Each new row is followed by its nearest point in the smallest flat space through zero that holds the last named rows.

j_271:
[[  1   8  29  -5  27   6 -10  -5   8  15  27]
 [ 36  11  10  18 -16  25   3   9   7  21  -8]
 [ -7 -42 -32   9   5 -12   2   2  23   3   3]
 [ 17  14 -32  30 -12 -27  10 -15 -23  -4   2]
 [-14 -11 -13 -26 -21  -4  -4  -8 -25  29  -7]
 [ 32 -43 -12 -51  -5  17  -4   9  -3  -4 -27]]
New rows:
[-33  -1  -5   0   2   8  -1 -34  -3   0 -10]
[-29   1  -3  -5  -4  -8  -1  -3  -5   2   1]
[ 25 -43  -3   4   8  13  -9  18  -1  13   0]
[ 27 -32  -9  -7   4  11  -2   5  16  15  -1]
[  9 -31 -10   4   1 -14 -14  24 -41  -1   4]
[ 10 -14 -19 -12  -2 -11   0  -8 -13   2  -2]

j_818:
[[ 11   3 -19   6 -24   1  26  17   3  11   4]
 [-27   4   8 -25 -15  -7  -4   2  -7  26  -6]
 [ -7  10   1  17 -15  -9   0 -21 -33  18 -18]
 [ 30  23   0 -33   7   7  10 -11  -5  11  22]
 [-20   4  24   7  13   1  -4  44 -20 -10   3]
 [ 21  17  -5 -33  15  -3  -5  30  50 -15  -6]]
New rows:
[ 43  -4   7 -13   3  14 -13   9  -4 -37 -14]
[ 27  13   1   3  23   2  -4   5  10 -22   0]
[-15 -12  -2  11 -12  25 -43   5   3   0  10]
[-20 -20   6   5   4   2  -9  -2   3  -6   3]
[ -5  43  26  36  21  17 -11  -4   5   4  -3]
[  8  17  14  14  18  -4 -12   2 -18 -13 -13]
[ 20  17  -6   6  -3   5  -4 -12  11  43   6]
[ 16  13 -11 -11 -11  -2   9 -16  -1  15  -1]

j_185:
[[-31  22 -13  29   6  -2  37 -32  32  51   2]
 [-32  39  10 -21  -5 -30  10 -24  25  22  -5]
 [  1  25  22   1 -31 -22   2   9 -18   7   2]
 [-33  -2  15   1 -27 -35  14  11 -45  15  -5]
 [-14 -14  15   5  -5   2  17  -7  -4  22  23]
 [-36  16  -7  10   5 -34  12 -15   2  38   0]]
New rows:
[-10  -7 -18 -31  -8  -3  14  -1   0  10 -10]
[-20  -4  -1 -14   1  -2   9  -6   0  -4 -12]
[ 32  -1   7 -15  -4   1  31  14  12 -20 -14]
[ 13   6   6  -8 -13  20   5   3   5 -20 -11]
[ -1  -8   2  -6 -27 -10  10 -30  -3 -13  32]
[ -5  -4  20 -10 -10   2   7  -4   0   6  16]
[-14  -2  -2  25   9   2   9 -21   3 -22  -3]
[ -7  -4 -11   7   5   8   9  -5   4   2  -9]
[-25  -8 -10 -12  12 -16  16 -13  11   6 -18]
[-31  -3 -12 -11  12  -9  10 -13   7   6 -15]

j_273:
[[ -1  23 -15  -3   9 -14 -21   8  11  -4 -22]
 [  4 -10 -21   7  17 -11  10 -43  -5  28 -13]
 [ -9  -4 -17  31  22  35 -17 -10  19   7 -10]
 [  6 -15  -9   2 -22  10  13   6 -21  19 -33]
 [-33 -12 -33  16   9  -6 -28 -11 -33   7 -23]
 [-39   3 -30  36 -32 -23 -38 -38  -9   2  13]]
New rows:
[ 16 -19  30  -9   3 -10  16 -11 -30  12 -14]
[ 10 -18   7 -17   1  -7  27  -4 -25  12  -5]
[  9  -2  32  24  26 -35 -25  -1  -2   7  36]
[-10   5   7  -4  18 -16  -7 -14   5 -13  34]
[-16 -18  -3   1   4 -34 -29 -26  19  27  -3]
[ -9   6 -19   9   5 -23 -12 -32   1   9   1]
[ 11  -4  18   6 -13  21  -7   5   3 -20   1]
[  1  -1  11   6 -12  19   1  15   8  -8   8]
[  1   5  -7 -14   1 -24  27  10  32 -15   1]
[ 16  17   9 -15   2 -16   7   3  16  -4   4]
[ 23   8  -7  -9   0  -4 -16   5   3  -1 -16]
[  8  13  -6  -6   1  -6  -3   8   7   2 -19]

j_70, 6 rows:
[[-20 -22   3 -13 -50 -13 -24  -9 -28 -36  33]
 [ 40  -8  -5  -5 -27 -26 -31 -24  25   1  -3]
 [ 17 -37   7  13 -11  -6 -16 -14  -2 -29  26]
 [ 28 -54   4   2 -60 -49 -24  10 -12  11  25]
 [  7 -13  13  19 -50  11 -11 -18  33 -18 -19]
 [  3 -35  -5  20 -61 -43  17 -19  -3   4  11]]
New rows:
[ 16  -4  22 -12 -11 -30  -8   1   2 -32 -43]
[ 11  -1   2  -3 -20  -2 -16  -7  14  -3  -7]
[ -2 -38 -10 -22  25  -2  -5  18 -40  -3  -1]
[ -1 -16   2  -8  21  -5  -6  24 -29   2  26]
[ 13  12   8 -26 -12  -6   5  10   3 -15   4]
[  0   6  -1 -12  -8  -3 -13   0  -2  -1   1]
[ -8 -12  -1  -2 -20   0 -22  27   4   2  -1]
[ -1 -10  10  -6 -22   3 -17  21  -3   4  -2]
[ 13  14  -1   1  23  23  -6  35   4 -18  11]
[  3   1  10  -4  29  24 -13  18  -2  -6   2]

j_559 (6 x 11):
[[-41  12  21  14  -4   5 -19   6 -15  34   6]
 [ -6 -24  33  21  14  -6  10  12   6  48   4]
 [ 13  14   6  53 -15  38  -3 -10   6  37  22]
 [ 17 -22  -8  14 -12   5  22  -2  45  57  30]
 [-13   3  -3  14  -2 -41   4 -19   8  27  -6]
 [ -8  12  34 -10 -41  -3  -2 -22   0  27  38]]
New rows:
[ -1  20 -33   1  -7 -24   5  43  43 -14 -10]
[ -5  -4 -45 -11   7  -8   3   5  21  -3  -9]
[  3  -1  22   6  -2  33   0   0  -9 -31 -43]
[ 11   3  13   8  14  20  -6   9 -24 -30 -14]
[  1   4   4 -13 -43  14 -14 -10 -22  -8   0]
[ -3  19   9 -12 -23  12 -10 -11 -12 -14  15]
[ 12  -2  43  -1  -3 -33  -8 -37  20 -28  19]
[ 20   2  31  -9 -17 -31  12 -28  -8 -11   7]
[  5 -24 -10   2  -9  12 -18  -2  -7  -4  -3]
[ 3  0 -5  0  2 11 -1  5  1 -5  1]

j_150:
[[-12  -5  18  17   8   6 -55  -7 -24   1 -14]
 [-18  38 -24  27  23  14  -8   9 -30 -21  -4]
 [-14  31  47  14  26  37  -7   3 -14  12 -19]
 [  0  26  20  -6  21  11 -36   0  11 -17 -25]
 [ 13  57  43  13 -16  13   0  -4 -27 -12  -5]
 [  3  24  35   9  -5   4 -16 -27   6  -7 -39]]
New rows:
[ -9 -14 -31  -7 -22  19  24   1 -18 -45  14]
[  2   5 -34   6  -9 -11  17   6 -10 -12  16]
[-18  30  16 -13 -11 -12  -8 -23  -1  -7  14]
[ 10  19  13   0 -11  -3  -5  -5  -4 -10  -4]
[-4 32  5  1  5 -9  7 -2 -7 -3 -7]
[  2  26   4   6   1   5   7  -2  -4 -10  -7]
[-23  14  -3  38  -2  11  22  11 -49 -12  10]
[-16  22 -11  36   0  13  17   4 -48   3  13]

j_413 (6 x 11):
[[ 14  45  -3 -11 -11   0   8  17   1 -27  -2]
 [ 25  13  11 -13 -10  24  19  24 -31  -5 -13]
 [  7   9  39 -23 -28  43   5 -18  14   5 -11]
 [-13 -30   1  -5 -18 -25  18   2  22  27   2]
 [-16  15   5  -6 -20  -1  14  -5  36  17  -1]
 [  7  -8 -14  16  -5 -13  23  11  26  -1 -27]]
New rows:
[  5 -28  -6   2   0  29   4 -13   1  15 -25]
[  5 -26   9  12   4  24   6  -9   2  14 -22]
[  6   0  17 -24   7   2  28   8 -18  27 -25]
[  7  -7   9  -8 -12  15  24  17 -15  22  -9]
[ -1  17 -19   4 -23  14   9 -17  -7   5 -20]
[  1  15   1   4  -2  15   9   2   7   4 -12]
[-15  24 -19   5 -24  17   1 -26 -26  10 -25]
[-4 19  2  5  4 24  3  0 -3 10 -5]
[ 20  -5 -18  22   4  -9  12  26  14  28 -28]
[  4  -9 -19  22   4  -5  28  20   8  14 -27]
[-18 -11 -18   9   4  25 -29  14  10 -26  30]
[ -6   6  -5   6  15  -1 -22 -13  -3 -11  12]

j_408, 6 rows:
[[-24  18   0  31   7 -12  -9   0   3 -28   0]
 [-13  50  21  22  -2  -1  10  40  11  21  44]
 [-45 -14  -1  45  36  -9 -14   1  47   1   5]
 [-20  -3  -6   0  34 -32  -4 -11   3 -10  53]
 [-11   9  15  15  -3 -41   9  19   5  -4  22]
 [ -1   9  41  25   2 -61 -23   4 -17 -16  -4]]
New rows:
[-8  7  7 -2 -4  1  9  7  1  0 19]
[-3 10  0  0 -1 -3  8  9  1  3 17]
[ 31  10   4  41  26  23 -18  42   8  10   9]
[ -6  23  19  20   9  19 -14  15  12  23   3]
[-20  26 -18  15  -8 -30 -45  29 -23   1  20]
[ -9  29  15  18   6 -20 -10   6 -11 -14  20]
[-14 -27 -11  32  -8  17 -36   0  36 -22  12]
[-26 -10 -11  25  18   8  -9  -7  25  -8 -10]
[-15  -6 -34  12   9  40 -18  29  -6  -3  29]
[-16  15 -21   3  13  34   3  -2  12   0  20]
[ 15   9  -9   0 -23   6  22  13  10   4 -12]
[  5   4  -5  -3 -25   9  21  17   4   4 -11]

j_685:
[[-24  -2  13 -10   1 -41 -47 -14 -19  -1 -27]
 [  9  16 -31  23   0 -13 -32 -28  25 -14 -35]
 [ 18 -34  25  19 -12  -1 -17 -28  11  -1 -20]
 [-29  19   6  19 -26  32 -22 -14  -2  -3  -1]
 [ -7   1   9 -18 -14 -22   5 -31   8 -16 -51]
 [ 24  -5 -17  20  -4   8 -21  16 -11 -17 -11]]
New rows:
[ 22   1   1 -25   9   5   1  35  -2   8 -20]
[ 15  -5  -6 -12   5  -8  12  21 -14 -10  -6]
[ 14   7   4 -19  32 -18 -18 -20   2 -38  -1]
[  6  -1  -9  -6  11 -27  -9  -5   2  -4 -17]
[ 10  28  14   1  43  12   1   8   2  -4 -23]
[  3   8 -13  -3   5  -5   4   3   2  -4  -5]
[ -8 -12  -4 -22  34   5   4  -2 -27   2 -18]
[ -2  -3   3 -17   5 -17   4  10 -14  -2  -6]
[ -6  -5  22   0  -5   0   3   2  11 -23  12]
[-2 -6 12 -1 -6  6  5 -3 -1  2  1]

j_618, 6 rows:
[[  7 -23  39 -16 -24  12  11   5  58   6  22]
 [  0  -8  44 -10 -26  20  16 -15  -5 -20  32]
 [ 12 -36   8  -4 -30  46 -41  31  18  12  23]
 [  3 -27  27  -1 -27   8  18  15 -21  -3  40]
 [ -8 -43  14  -5 -25  21  43  14   8  10  24]
 [ 22 -27  -9  18 -28 -34 -17  15  42   2  27]]
New rows:
[  1  26  -4   2   0  -4  -9 -21  26  -2   0]
[  3  15   1   0   3  -7 -11 -20  24 -10  -9]
[  1 -15  -3  -7 -26  22 -19  22   2  21 -19]
[  1 -17  -7  -4  -4  28 -18  21   7  15  -2]
[-15 -15  23  14   9  23  23  12   2  12 -12]
[-11 -11   9 -12   3  20  24   9   1  13  -4]
[ 19   7  11   6  19 -22   1  16   7 -12   2]
[  8  10   9  -1   7 -27  -4   7   4   4   4]

j_936, 6 rows:
[[  1   1  16   0 -22  22  48 -22 -18   9   3]
 [ 27  37 -18   4 -17 -17  19   4 -58  -7   4]
 [-20  15  -4  11 -14  -6   1  15  -2  10  17]
 [-38   5  -1   2 -11  10  -5  -5 -36  -5 -26]
 [-30  35   1 -23 -35  25  20 -17 -50 -21   5]
 [ 13   6 -22 -19  -3   8  24   2 -23  21 -13]]
New rows:
[-10 -27   9  -3 -13   4 -15  10   3  36   4]
[-18 -12  -2   6   2   4   2   9  15  23  -5]
[-12  26   5  -3   4  34   6  -5  -9   0  11]
[-15  11   2 -13 -14  14   9  -6  -7  -5   9]
[-31 -13   9  23  14   0  23  21   5   0 -14]
[-24 -14   9  23  -2   0   3   3   3  17 -11]
[  1  16   8  -4  39   0 -17  25   7  -6  25]
[  5   8  -7  -4   7 -12 -22  13  18  -8  17]
[ 30 -12  22   7   9   4   3  12 -18  -6   3]
[25 -4  7 11  5 -8  7 -8 -6 -7 -3]

j_584, 6 rows:
[[  3  22 -13 -32   0  25  10  -8  -7 -44  20]
 [  0  22   9 -23   3 -41  -8  25   8 -20   4]
 [-11  49   8   5   2 -40 -12  35  16  15  49]
 [ 28  50   0 -17  10 -34  33  38  18  -8  -6]
 [ -2  52  40 -24  19 -11  25  -3  13   9 -32]
 [ -7  56  -7 -27  31   8 -34  53   7 -18  11]]
New rows:
[ 27  10  30  17  10 -17  -9   4  29 -20  -7]
[  4   9   9  -6   3 -23   4  11   7   1 -11]
[  8 -29  14 -13 -14 -11 -20 -17  21 -29  26]
[-10 -21   0 -11 -17 -19 -12 -14  -7 -26  18]
[ 21  15  -2   2  23   5 -24  24 -17 -18  11]
[  2  13 -15  -8  11   7 -18  28   0 -12   6]
[-23  13   6  -2  -9 -26  22 -27 -22 -18 -14]
[ -5   1  20 -16 -10 -17  16 -25   0 -12  -3]
[ 20  -5 -16  14  15 -26 -24 -15 -29  18 -26]
[  3 -22   0  10   2 -10  -9   8   1  12 -22]
[ 23 -30 -24 -11  -9  17 -15 -14 -26   9   3]
[  5 -32 -21   7  -7  20  -6  -8 -10  -9  -1]

j_734, 6 rows:
[[ 19  -5 -27  -4 -33 -17 -27 -58  -6 -17  -9]
 [ -3  40  10  39 -15   5 -16  -3  -5  -3 -14]
 [  1  21  -4 -11  -7  -7  12 -32   1  32  -3]
 [ -9  26  27  16  -5   0   7   2  19  37  17]
 [-27 -17 -17  -9  -9  -8  12 -16  14  18  10]
 [ 14  19 -22  -6   0   5  -7   9 -15 -18 -12]]
New rows:
[  9 -14 -24 -13  14 -13 -22 -13 -14  27   2]
[  9  -6 -14 -21  -2  -6   3 -17  -1   4   1]
[ -1 -11 -25  -3 -24  26 -10 -21   6 -17  -2]
[ -3  -8 -26   0 -17  -6 -13 -15   0 -16  -2]
[  1  13   3   6  16 -26 -10  -4  -6  13   5]
[ 5 10  7  1 -1 -1  1 -6  1  9  1]
[ 26  -3 -11   4 -27   0  20   1  -6 -27  -6]
[ 13   0 -12  -4  -5  -1 -12  -3  -8 -18  -5]

j_735:
[[ 24 -24  -3 -15 -11  -3  23  -8   0  -7  -3]
 [ 15   1 -30   9 -23  43 -26   8   4  -4  10]
 [ -2  26 -11   5  -3  -1  16   6  -3 -39 -11]
 [ -3   9  -9  18 -21   0  12 -42  11 -22  14]
 [ -6 -52 -13  -3  -4  21 -23   2   3  -3 -33]
 [ 33 -44   0 -11 -29   5  -8 -10  16  -8   8]]
New rows:
[ 12   6  17  15   6  11  20  -7  -6  23 -21]
[-3  0 -3 -4  9  1 15 -5 -9 16 -2]
[ 17 -11  28   0   0  26  20   5  24 -20 -18]
[ 12 -14  -1  -8  -8  -3   6   5   3 -20 -10]
[ 23  -2  -7  -8  23  10 -20 -11  19 -16 -15]
[  3 -10  -4   0  -6   5  -9   5   4 -12  -8]
[ 27  -1  20  -7 -20  11  -9 -17 -16   7  10]
[ 20  -7   1  -4 -13   3  -1  -6   6   9  19]

j_226:
[[ -8 -21   2 -11 -13 -14  16 -18  13  20 -39]
 [ 12 -26 -11  -6  -4 -18  15 -19  31  17  17]
 [  3 -17  18   7   6   1  23 -19  14  16  17]
 [-23 -12 -20  22  -2   0  27 -40 -19  20  13]
 [ 12   3   8  24  -9  11   8  -8  -8 -22   5]
 [-13  12 -17 -15  -9   1  21 -49   3 -16  16]]
New rows:
[-14   3 -12   2 -11 -43   9   0  21  43  37]
[ -5 -21 -23  -8  11 -18   4  -7  16  34  29]
[ -6 -23 -22   6 -23 -22  21  33   2   1 -18]
[  8 -20 -20  10 -14 -16  -6  10   2  11 -24]
[  5 -14  -1  11  -5  20  -3 -20   7 -15  -6]
[  8  -3   3  11 -11   3  10 -13   1 -13  -3]
[-36   0  32   3  -6   0  -7   1  15   3  20]
[-7  4 21 -7 14  8  7 -2  2  9 10]
[-25  -4 -19   5 -27  10   1  -3 -15  11  -1]
[-16   0 -21   8  -5  -2   2 -10 -18   7  -8]

j_389 (6 x 11):
[[ -1   8 -12   9 -24   6  17  24   0  27   6]
 [  6   4 -10  -8   1  15  -6 -14 -13 -15  -6]
 [ 30   7  27  44 -25 -21  23  -5 -28 -23  16]
 [ 24   2 -10  28   2  25  39 -18  20 -16   3]
 [ -9  21 -17  16 -20  27 -21  -9   0 -11  -5]
 [ 11   0 -10 -10 -13  -9  14 -58 -29  17   8]]
New rows:
[ -6   3   8   9 -13   8  44 -25  -2   3  -1]
[ 14   0  -5  14  -8   2  29 -23   2   8   8]
[-41   9  39   5 -39  -7  35   6   2  10  17]
[ -5   5  11  24 -23 -22   9  10   3  25  14]
[ 22  -4 -21 -23 -46  16  34  25  11   9 -17]
[ 14   4 -25  -6 -15  24  32  27  -8  19   0]
[-12 -13  21   2   9   9   2 -21  -1 -12 -16]
[  1  -4   6   0  13  -2  -6 -18   5 -14  -2]
[-12  15  33  23 -12 -41  -4   9   8   9  28]
[-11   1  32  30 -15 -40  -7   9   6  12  15]

j_811, 6 rows:
[[-28 -15 -19  14  -6  14   8  12  12 -21   4]
 [ 13 -16 -11 -10 -13 -15   2   1   8  -4  -9]
 [ 33 -11  -8  12  -5 -17 -36   3  -2  -1  -3]
 [ 16  29  -4  14  -7  19  22 -16   9  -5 -12]
 [ -9 -18 -28   0  11  36 -41 -24  -2  17  -1]
 [ -4   6 -15  -3   3  -5 -32   9   0  -2  16]]
New rows:
[-20 -11  -5   4 -12 -14 -13  -2  31  11 -17]
[ -4 -17 -14  -6  -6  -2  -3   2   6  -4  -3]
[ 10 -11   9 -15  15  15   2 -13  12   6 -35]
[ 10 -14   2  -7   0  11   9 -21  -2  14 -18]
[ -2  12   9  -8  15 -17 -11  12 -15   3  17]
[ -4  13  14  -8   9 -16 -14  12 -10   5  16]
[-12   9 -26 -26  -6  13  21 -25 -33   3   4]
[-13   9 -11 -26   1  16  13 -17   5  12  -2]
[ -8  -8  13   2   0  -8 -11   7 -17  44  17]
[ -6  -8  19  -9  16  -6 -17   1 -17  18   8]
[ 22  15   1 -24  -5  22  18 -14  -4 -28  26]
[ 3 25 -6 -9 -5  4 14 -7  7 -1 -1]
